The first 8 rows are patterns. Each new row is the sum of 2 different patterns, raised or lowered, with some noise. Before adding, each is slid sideways (what falls off one end comes back at the other) and multiplied by a number that may be negative. Names go in the order of the patterns.
Some rows, each with the names of its patterns after it:
[  1   1   1   4  -9 -11   9  -2  -4  -3  -2  -9   0  -7   3   7   3   5
  -4  11   6   7  -4  -4   4  -3  -9   0   6  -2  -9   7  -4  -5   5   6
  -3   7  10  -2  -8] : Q
[ -3   9  -7 -11  -5   7   9   3   5  -7  14   0  -3  -2  -2   2 -13   2
  -1  10 -20 -14 -11 -10  -1  -1  -2   3   1  -9  -6   3  -2  -3  -2   9
  -1  11  -3   9   4] : W
[ -1   8  -1  -3   1   1  13   0  -2  -2  -4   5 -16   4   4   7  -2  -4
   2   1  -6   6  -4   7 -10  -4  -3  -6   6  -2  -2  12  -3   2   1  -4
   1  -6  -6   2 -14] : P
[ -3   5 -10   4   1  -1   0  -3  -9   7   2   0   5   4  -3  10   7   0
 -13  -9  -7 -12   5   9   7  -4   7   0  -7   4   4  -8  12   1  -4   0
   2  -5   5   4   1] : B
[ -1   9   3   5   0  -2   3   1  -3  -9   3  -4   1   7 -10   1  -1 -10
   6   1  -1  -6 -10  -2   1   5   2   9  -5 -10  -8  -8   3   1  -5  -4
   8  -3  -3  -1   2] : A
[-2 -4  0 -2 -2  3  8 -5 -2  8  0  2  3  2 -3  1 -8  0 -6 -7  5  6 10  3
 -1  1  0 -5 12  1 -6 -4 -5 -4  6  2 -1  7 -1 -1  5] : D
[  8   8   1  -3  -3   5   4  -3   7   6  -4   5  14  -6  13   3  -5   3
  -1   8  -1   2   0   3  13   5  -9  -6   5  -2 -16   3   4   3  12   0
 -13  -3  -3   4  -6] : C
[  2   4   9  15   1   3   3  -3   1   9  -2   6  -1  -5  -4  -1   4  12
 -11   6  -1  -7  14 -13   7  -1  -1  -1  -2   8  12  -5   4  -9 -16  -5
   0   5  -2   1 -15] : V

New rows, each followed by the names of its patterns:
[-10   9   1  -7   3   9  -5  -3   1   2  -2   0 -10 -13   4 -12  -4  -8
  -4  -6 -10  -8   0  -4   5   4  -8   4  -5   2  -5  -3   2   1 -15 -11
  -3 -11  -9   5 -10] : Q A
[ -2  -3   0  -1 -20 -11  -8  -4  -3  -2 -10   1   0  -2   2   0  -1  -2
  -4   2   2   2  -1   1  -3  -5   2  -3  -2 -10   4   2  -4   7 -11   8
  -2  -4  -4  -4   2] : W V
[ 7  7 12 11 12 12  0  2  8  3  7 -7  6  6  7 14  3 11 -3  3 -2 -3  9  5
  5 15 -1  0 -3 10 10  3 14  4  6  4 -7 10  5  2 12] : P C
[  0   0  -6   7  -2  -2   3  -7   2  -4   7   2   1   3  -4   1   5  -3
   6  11   8  -8   0   6   5  10  -3   0  -4 -13   4  -3   4  -3  -2  -6
   1   1   1   3  11] : P V
[-1 11  8  5 17  0 -3 19  0 15 23 16 15  6  9  4 20  0  8  7  0 12  3  5
 14 10 -6 12  4 10 11 13  2  3 -5 18  3  7 15 -3 26] : A V
[  7   3  -2  11  -2   4 -11  16  10  13  12   2   5   8   0  -1  10  11
  -3   5   7   1  -7   4  -9   1  -4   3   4  -5   8   9  11   2  -8   1
   0   9  -8   6   5] : Q W
[ -7   7   6  10  10  -5   2  10   6  -4   6   2  -2   3   4 -12  -1  -4
   0   2   1   1  10  10   3  11  -2  -8   4  -1   3  10  -4   4  -5   7
  15   6   4   0  -3] : A D
[-12  -7 -12   3   2 -12  -1 -17  -6  -2   3  -6 -13 -10 -17  -7  -9 -15
  -7   0  -8  -7  -8   5  -5  -5  -7 -16 -14  10  -8  -3  -3 -11  -2 -16
  -6  -3  -3  -8 -14] : C V
[-1  9 -1  3  1 -8 -9 -4 -1 -3 -1  4 -1 -4  5 -1  2  2  6 -2  3 -9 -2 -5
 -6  3  0 10  0 -1  4 -5 -6  9 -5 -3 -4 -6 -8 -1  0] : A D
[ 9  2 10 12  6  7 13  1  3  4  7  6 13 16  5  2  9  2 -4 16 13  2  4  3
  1 17 16 -1 14  8  8 12 12  4 12  3  1  7  9  6 -2] : Q D
[-7 -1  5  2  3  2 19 -5 -1  6  4  7  4  4  4  0 -2 -2  4 -1  8 12  8  7
  3 -4  5 -3 12  6 -3  3  2 -3 17  5 -3 10  3  1  6] : P D
[13 11  9 11 17  9 10 13  4 19  6  9 15  4 13 10 13 21 11 10  8  7  5 11
 14 16  9  8 13 13 12  6 12 17 11  7 10  4 11  2 12] : P A
[-34 -16 -15 -10  -3 -17 -22 -11 -17 -15 -18  -3 -13 -12 -14 -20 -14 -10
 -21 -15  -9 -13 -11  -4 -20  -7  -6 -12 -17 -15  -6 -13 -12  -9 -13   0
 -12 -26 -21 -14 -13] : Q C
[ 14   2   3  13   8  19 -10 -11   7   4   9  14  12  11  22   9   6   0
   0   0  -3  23  18  26   4  25  14   1  22   8  -6  17  18  13  12  17
   0  28  15   8   5] : W B
[ 5 -1 -2  5  6  5  4  0  7  3  2  3  9 10  7  5 14  4  5  9  7  1 -1  0
  2  0  4  2 10 11 -1  8  6  4 -4  6  4  1  5  3  7] : A D
[ -6   0  -5  22  13   9  -1   8  10 -15  12  13   5  14   2   4   5   1
   6   7  15  -3  -1   7  -9  15   4   2  16   0  -2  12   3   6   4   3
   4   2  11  13  -8] : P B
[-24 -12 -25 -18  -9  -6  -8 -15 -17 -24  -7 -15 -13   1  -3 -12 -12  12
 -12   6 -12 -21  -6 -17 -12 -14  -5 -14 -18   6 -10 -26 -13  -2 -16 -23
   0 -10 -17   1 -11] : Q C
[ 8 11  2  0 10  3  2  6 -5  7 -9  2 -6 -6  4  3  3 11  2 10  4 -5  5  3
 -8  7 -7 -2  6  3 -4 -3  5 20  2  0  1 -3 13 -4  1] : Q P
[19  9 15 10 15 19  9 18 19 16 12 21 13 14 15 13  9 19 17 18  8 18 11 12
 22  7 17 16  9 15 13 18 21 10 13 13  7 11 16 18 12] : B V
[ -4  -6   0   1 -10 -18 -25  -7  -9  -1   4   2 -18 -12  -1  -3   9  -4
 -15 -15 -17 -14  -7  -8 -10  -6 -10  -6  -9  -4  -6 -11  -1  -8 -23   1
 -13 -10  -4 -13   2] : D V
[ -6  -2   4   3 -12  -3  -2   4 -10   0  10   2  -2 -11  14   8   3  10
  -2   4  -6  -6  -4   2   7  -5  -1   8  -2  -6   0 -11   2 -11  -8   2
 -17   3  11   1  -8] : W P
[ -4  -7 -10  -3  -6   8  -2   7   8 -11  -4 -17 -21  -6   5   1  -4   9
 -13   8  -4  -4  -5   3   1 -11  -1  -5   9 -21 -19 -22 -11  -8  -3   0
  -8  -1 -13 -18   4] : W A
[ -8  -5  -4  -9  -8  -3  -7 -13   1 -12  -5  -1 -10  -1  -9  -7  -5  -4
  -8 -15  -6   3   5  -7   0  12  -8  -9 -11 -14  -4   5  -2   1 -12   0
  -7  -8  -2   0  -4] : D C
[19 16 15 16 17 10 20 22 16 21 16 10 17 15 26  9 15 14 13 21 20 -1  5 18
 21  7 21 25 13 18 10  7  7 11 22  7 18 25  7 11 15] : B C
[ 8 15 15  7 17 10  6 11  8 12 11 14  7 10 18 12  7  8 13  8  4  7 11  9
 12 13  8 13 10 11  8 13 11 15  9  6 11  9  7 15 13] : D C
[ -5  18 -13  11   0  -1   6   6  17  18  -1   9  -5 -15   5   5   6   0
   3 -13   9   9  12  23   4   7   9   1   3  13   1   9   5   3  -3   2
  11  15  -6  12   5] : D V
[ 6 15 -1  4  7 -4 16  7 13  8 -2  4  4  5 10  2  5 11 -9  5 18  7  4  9
 15 21 15  5 12  8 12  0  9  7 12 11 10 13 13  0 23] : W P
[17  9 -4 13  4  3 10 14  6 20 15 12  9  4  3  0  7  2  0 14 12 -4  5 12
  6 12  7  5 12 10  5  7 16  8 14  9  5 12  8  0  1] : Q D
[-12  -4  -9  -5  -6  -2  -6  -8  -5  -6   4  -7  -4  -4  -8   3  -4  -3
   3 -14  -3  -2  -4   4  -3  -7 -10  -5 -13   5   4   5   6 -10  -9  -6
  -2 -11  -2  -3  -1] : A D
[ 13  10   3  -2 -13   1   8   7   5   1  19   9   2  18   9  -2  16  12
  10   6  -9   9  10   5   1   4  17   3   8 -10   9   9  -5  12  13   0
   4 -11  13  11  13] : P A
[ -3  -3  -2  -6  -2  -5  -3  -8   2 -13 -11  -4  -3  -1  -6  -5   2  -1
   3  -8  -5  -1  -5  -6   2 -12  -1   0  -8  -6  -6  -1  -1  -6  -8  -3
  -4  -3 -11   3  -1] : Q P
[ 7 27 20  7 23 16 15 23 15 15 25 13  8 17  7 16  6 13  6 26 15 12 19 23
 19 17 12 21 10 15 16 13  3 13  9 17 24 27 24 11  8] : Q B
[10  0 10  2  5  8  6  9 -2 15 -4 -4  3 12  6 11 10 13  7  2  5 19  2 10
  9  5 -5 13  1 -4  9 12  0 11  8  2 19 21 -4 16 15] : Q B
[-15 -10 -11   1  -6 -15  -1   0 -16 -13 -11  -3 -16  -9 -20 -25   4 -13
 -14  -4 -14 -17  -9 -19  -6  -8 -11  -2 -25   1   2  -4 -15 -13  -5  -3
 -18 -12  -5 -14 -15] : Q P
[12  2  0  9 -2  6 -1  8  3 15  2  4 13  5  9  9  9 10 12  6  3 10 -3 -3
  5 22 17 11 18  2 -1 -5 11 -6  7  8  1  3  9 -1 10] : W B
[13  6  4  8 -2 -3  2 -5 -8  8 -2 -4  3  0  1 -9  0 -9  1 -8 -9 -1 -2  7
  4  3  2 -8 -4 -5 -2 -9  5  2  2 -2  1  4 -6 -1 -5] : W C
[  6 -12  -1  -1   1  -2  -7 -10 -16  -5  -9   3   3   6   3 -12  -4   2
  -4  -7  -2  -5  -4  -7  -7 -11  -6 -10  -7  -2 -12  -4  -2   4  -8  -2
 -10  -8   5  -6  -2] : B A
[ -7  11   0  -3  -4   0   9   3  -6   0   1 -13   5  16  -2  13  -2  -7
   4   0  -2  -1   1  -2  -2   8  -5 -13 -11   2  -3 -19  -1   2   6   5
   0 -13 -10   1   0] : A C
[  6  11  -2   7  15  13   3  -2   6  19   6   4   0  26  -3   1   7 -12
  14  29  16   4  -4  10  -5   6  -5  10  13   4   6   9  13   0  12  -5
  13  26   6  13  14] : W C
